The rows of a group lie close to one hidden flat surface of 8 dimensions, which passes through zero. Surfaces can cross.
Some rows, each with its group after it:
[-3  2 11 -3 -8  4  3 -2  0  7 -9  8  1 -7  1] -> Fav
[  8  -4  -8   4  -9 -10 -11  -6  -5  -2  -3   3   2  -4  -2] -> bebi
[ 16  15  22   2  -4  14  -7   7   4  19  -3   0   4 -13  16] -> Fav
[ -5 -14 -15   2  -2   7  13 -10   4   3   1  -9 -10   9  -8] -> nidid
[  2  -5 -14 -11   7 -17   1   2 -29  16  -6   9   6 -19  12] -> solad
[ 35   8   9  -7   6  11   2   7   3  23  -7 -22   9 -32  22] -> foli
[  0   5  21 -22   3  -1   4  -9  12  11   9  -2   8  -1  13] -> Fav
[ -4 -19 -37  -8 -31   8  22   8   0  -1   9  10   5   2   0] -> foli
[ -7   4   4 -22   4   8 -10 -14   9   7   5  -7  15   2  15] -> solad
[-18 -10  16   2 -22 -20  41  13  14 -10   1  14 -13 -13   1] -> Fav
[ -8  -3   2 -17  -7  -6  12 -10   2   5 -14   2   2 -18  -9] -> bebi
[ 18   0   1  20  -1   2   9  41 -13  12  -7   6   2  -2  12] -> bebi
[ 16 -24 -30  16 -19  -6  21  33 -12   7   6  14  -2  17 -14] -> nidid
[  4 -17 -32  -6  17 -17  20  14 -10   0  -4 -15  10   4 -16] -> Fav
[  3   4 -15  13  -5  18  -1   0  -6   7 -22  -8  -4 -14 -15] -> Fav
[-11   9  38   1 -12   7  16 -10   5  16 -14  12 -13 -12   5] -> solad
[  4   1  -1 -10  -6  -1  -4   6  -2   4   1   6  11   3  -2] -> foli
[-12 -28   1 -10  -2 -39   4  -4 -11 -26   1  37   6  25   4] -> Fav
[-18   7  -1 -21  28  10 -16 -19  14 -18  38 -16   1  41  -5] -> bebi
[ -1  -7  -8 -41  27 -12  15 -18 -25 -14   7  13   5   1 -28] -> foli
[-11  -9  23  -2  16  27   2 -16  46  -3  -4 -29   6  48  10] -> solad
[ 19  13  19  -5   8   4   4   4   8  14  -1 -16   5 -20   9] -> foli
[ -4  -6  10   2 -19  18  27 -12  12  19  -2  -8 -17  -4   6] -> nidid
[ -9  -6   0 -12 -21 -22  -6  -7  -8  -7  -7  21   6  -4 -17] -> bebi
[ -8 -11 -33   0 -14  -4  -1  -3  21 -12  26 -20   6  13   1] -> foli
[ -2   7  17  -5  -5   9  -4 -14   0  15  -8   4   1 -10  15] -> solad
[ 26   9  16  -4  -6  16  -4   6  21   6  -1 -17  13  -3   0] -> solad
[  4   7   0  -8  -4   7 -13  -5  -3   6   2   3   8  -7   7] -> solad
[-17  15   7 -14  32 -20  14  36  -6 -14 -15   0  15 -15 -10] -> nidid
[  1  -2   0 -28   3 -17  12  -8  22 -16  28 -20  12   9 -30] -> solad
[-12   1  15 -32  -4  -8   7   2   2  13  -2  16  21  10  -3] -> foli
[ -1   7   4  11 -13   0  25  15  14  -2  11 -10 -14 -19  -1] -> bebi
[  4  19   5   1 -13  -2  -6  19  11 -12  17   3   4 -16  -8] -> nidid
[ -6 -11  -7   3  17   2   8 -10  -6   4 -14  -8  -4   6   5] -> nidid
[ 24   8  10  38  23   6 -10  -4  10   4  -7 -42 -20 -20  22] -> foli
[-10   6   8  -5  13 -18   6   4   9 -15  13  -9  -3   6 -15] -> foli
[  4   4  -4   3   8  -1 -17   7  -8  -3   9   6   1  14  -1] -> Fav
[ -2  10  -8   2  -2  22   5  -1   9   0   0 -14  -5 -17  -9] -> nidid
[ -9 -23   9  25 -12 -23   5 -14 -12   4 -24  22 -22   6  13] -> bebi
[-12  -5   5 -15  18  -1  17 -10  12   3  10 -18  -1   7   6] -> bebi
[ 22  -4   8 -20   4 -27  17  -5  -2  -6   9  -3   0 -14 -36] -> solad
[  1  -2  -5  -1 -13  16  -2 -11   4   4   3  -1  -5   5 -10] -> nidid
[  0  -6  10   7 -27 -19   1  -2   0   0  -5  17  -5  -7   1] -> bebi
[ -4   4  -7  23  10  25  38  20   6   6 -21 -28 -18 -32   0] -> nidid
[-21  12  14  -5  30  25  15   8 -16  45 -35 -16   0   9 -16] -> Fav

New rows, each followed by its group:
[-13  -6  -4  -5  10  -2  -5  -8  -9   2  -9   5   3  14 -12] -> Fav
[ 11   5  21 -10   7  12 -10  -7  -4  21  -9   1  12  -3  21] -> Fav
[-12   6   1  11   2  -7 -30  -2   3 -15   4   9   1  22 -10] -> foli
[-33 -16 -10 -34 -15  -7  37   4  -2   2  10  22   6  37 -39] -> nidid
[  0  18   4 -38  -5  18 -21 -22 -11   7 -30  15  30 -21 -22] -> bebi
[-18  22  20   9  10  -7   0   8   6 -17  -5   4  -8 -18  -1] -> nidid
[ -7   9   7  -6 -16 -11 -25 -15  10 -20  28  12  -1  11  -7] -> nidid
[  2  12  28 -22 -19  -8  -3  -2  13   8  15  10   9  -6   8] -> nidid
[ -5   6 -10   7  -3  20 -20  -1  25 -17  17 -15   6  22   2] -> solad
[  5   9  13  -2   5  -5 -36 -18  -5  -6  -1   6   4   2  11] -> nidid
[ -5  -8 -15   0   7 -10  16   8  -7   7   2  -8  -1 -11  12] -> solad
[ -7  -2  10  22  -5  21  11 -12   1  10 -22   3 -22  -6   7] -> nidid
[ 11   8  13   1  -8   8 -20  -7   4   7   9   2   3   2  11] -> bebi
[ 13  -5  -2   9   3  -9   0  -1 -13  -5  -7   4  -9  -3 -13] -> solad
[  5   7  -9  11 -12  -5  -6 -14 -17  -4   6   3 -20 -30  -2] -> solad
[ -3 -11  -5 -12  -6   7  11   5 -15  17 -14  17   9  18 -11] -> nidid
[ -2   5  -6   8   0   1  -6  11  -5 -11  -2   8   0  -1 -11] -> nidid
[ 15 -30  -9  19  29 -11   8   7 -22  11 -33   0   0  20   8] -> solad
[ -6 -13 -37  19  15   5  -3  11   6  -9   8 -22   1  15  19] -> solad
[ 24  10  18  -5 -14   1   2  -9  -3  11  -2   2  -5 -32  -8] -> solad
[-20  -3   4 -20 -17  -6   9   6   1   2   1  23  12  16  -8] -> foli
[ -3   3 -20   4 -31  14   4   0  10 -13  22   3  -9 -11  -7] -> foli
[ -8 -16   2 -14  -1 -21   8 -17   0   3  -6   3   0   4   3] -> bebi
[ -3  13  13  16 -15   0  -3  10   8  -9   9   6 -12 -11   1] -> nidid
[  1  17  14   8  -6  -5  -7  28  -5  -4  -2  16   0  -6 -13] -> foli
[ -2  15  18   8  -8  19  12  19   1  12 -11   4  -6 -15   5] -> bebi
[  5   3  12   9  17   3 -12 -10 -23 -10 -15  16 -14  -3 -14] -> foli
[ 30  -6 -25   3   5 -19 -11  11 -30  -6   0   9   3 -11 -21] -> solad
[-36  -2 -26  -3   0 -18   7  14 -19 -10  12  20  -5   4   3] -> solad
[ 24  10   3  -6 -19  25  -2 -11  16  19   5 -18   6 -30  21] -> foli
[  2  21 -19  -9  12  25  -9  19  -6 -11   1  -6  13  -7 -23] -> bebi
[  1 -11 -23  -4  26   1  13 -10   3   9   2 -37   1  -1  -1] -> Fav
[ 19  -7 -19  -1   5  -6   1   4   2  -4   6 -14   6 -10   6] -> Fav
[-3 -4 -7 -5 -3 -6 -2  4  5 -1  4  0  9 11 -2] -> foli
[ -9   1 -10   9  -3   1  -7 -14  -3 -10   7  -1 -15 -10  -1] -> solad
[ -5 -18  -6  -8   8 -17   3 -20   3 -15   7   1  -1  12   6] -> Fav
[ 11  10  -4   1   4  18 -38 -20   2  -5  12  -7   1   4   4] -> Fav
[ -1  -7 -15 -15   2  -5  -4  -2 -14  -4   1  15  13  12  -9] -> foli
[ 42  -9   1  -8  16   0 -22 -24   9 -10  -1 -18  13  17 -33] -> solad
[ 18   4   5  13  15   7  -8  24 -15  17  -6   1   4   7  20] -> Fav
[  6  19  -3 -12  19  21  -4   4   1  26   2 -32  10  -7  -9] -> Fav
[ 34  -2   8   6   8  14 -13  -1  21  -8  -3 -20  10  17 -15] -> solad
[-11  -7  -2  -6   9  -1 -14 -12 -11   2  -4  10   6  16   2] -> solad
[ -6  14  -3 -17 -11   6  21  17  11   8   5 -13   9 -19 -22] -> Fav
[ -2 -10 -22  15  12 -24  -9  22   0 -15  11 -13   8  24  -6] -> foli
[ 26   8 -27  -3   4   0 -11  14  -7 -12  17  -9  10 -15 -14] -> foli
[  6  -9 -13   8  -3   4  12   5   5   5   2 -14  -3  -8   9] -> foli
[ 10   2 -10   8   8   5  40   3   8 -10  18 -24 -27 -36  -8] -> foli
[ 13   7   8  -1 -28  -9  -4  23   3   2  20  18   8  -2  -4] -> nidid
[  0   4  -1 -11  -8   2 -12  -8  -5  -1 -12  15  11   1 -14] -> Fav
[ -2  10 -32   7   5  -7 -21  12   4 -43  30 -10   2   1 -25] -> nidid
[ -3  -4   4   9   5  25 -11 -43   0  11 -19 -11 -16   0  14] -> nidid
[ -5  11   5  13 -13   3   4  26   3  -7   0  16   2   4 -12] -> solad
[  4 -14 -11  -5   0  -7  16  19 -13  10 -13  13  10   4   0] -> foli
[  7  -7  -5  -7  -5 -13 -10 -14   3  -3   9  -4   7   0   2] -> bebi
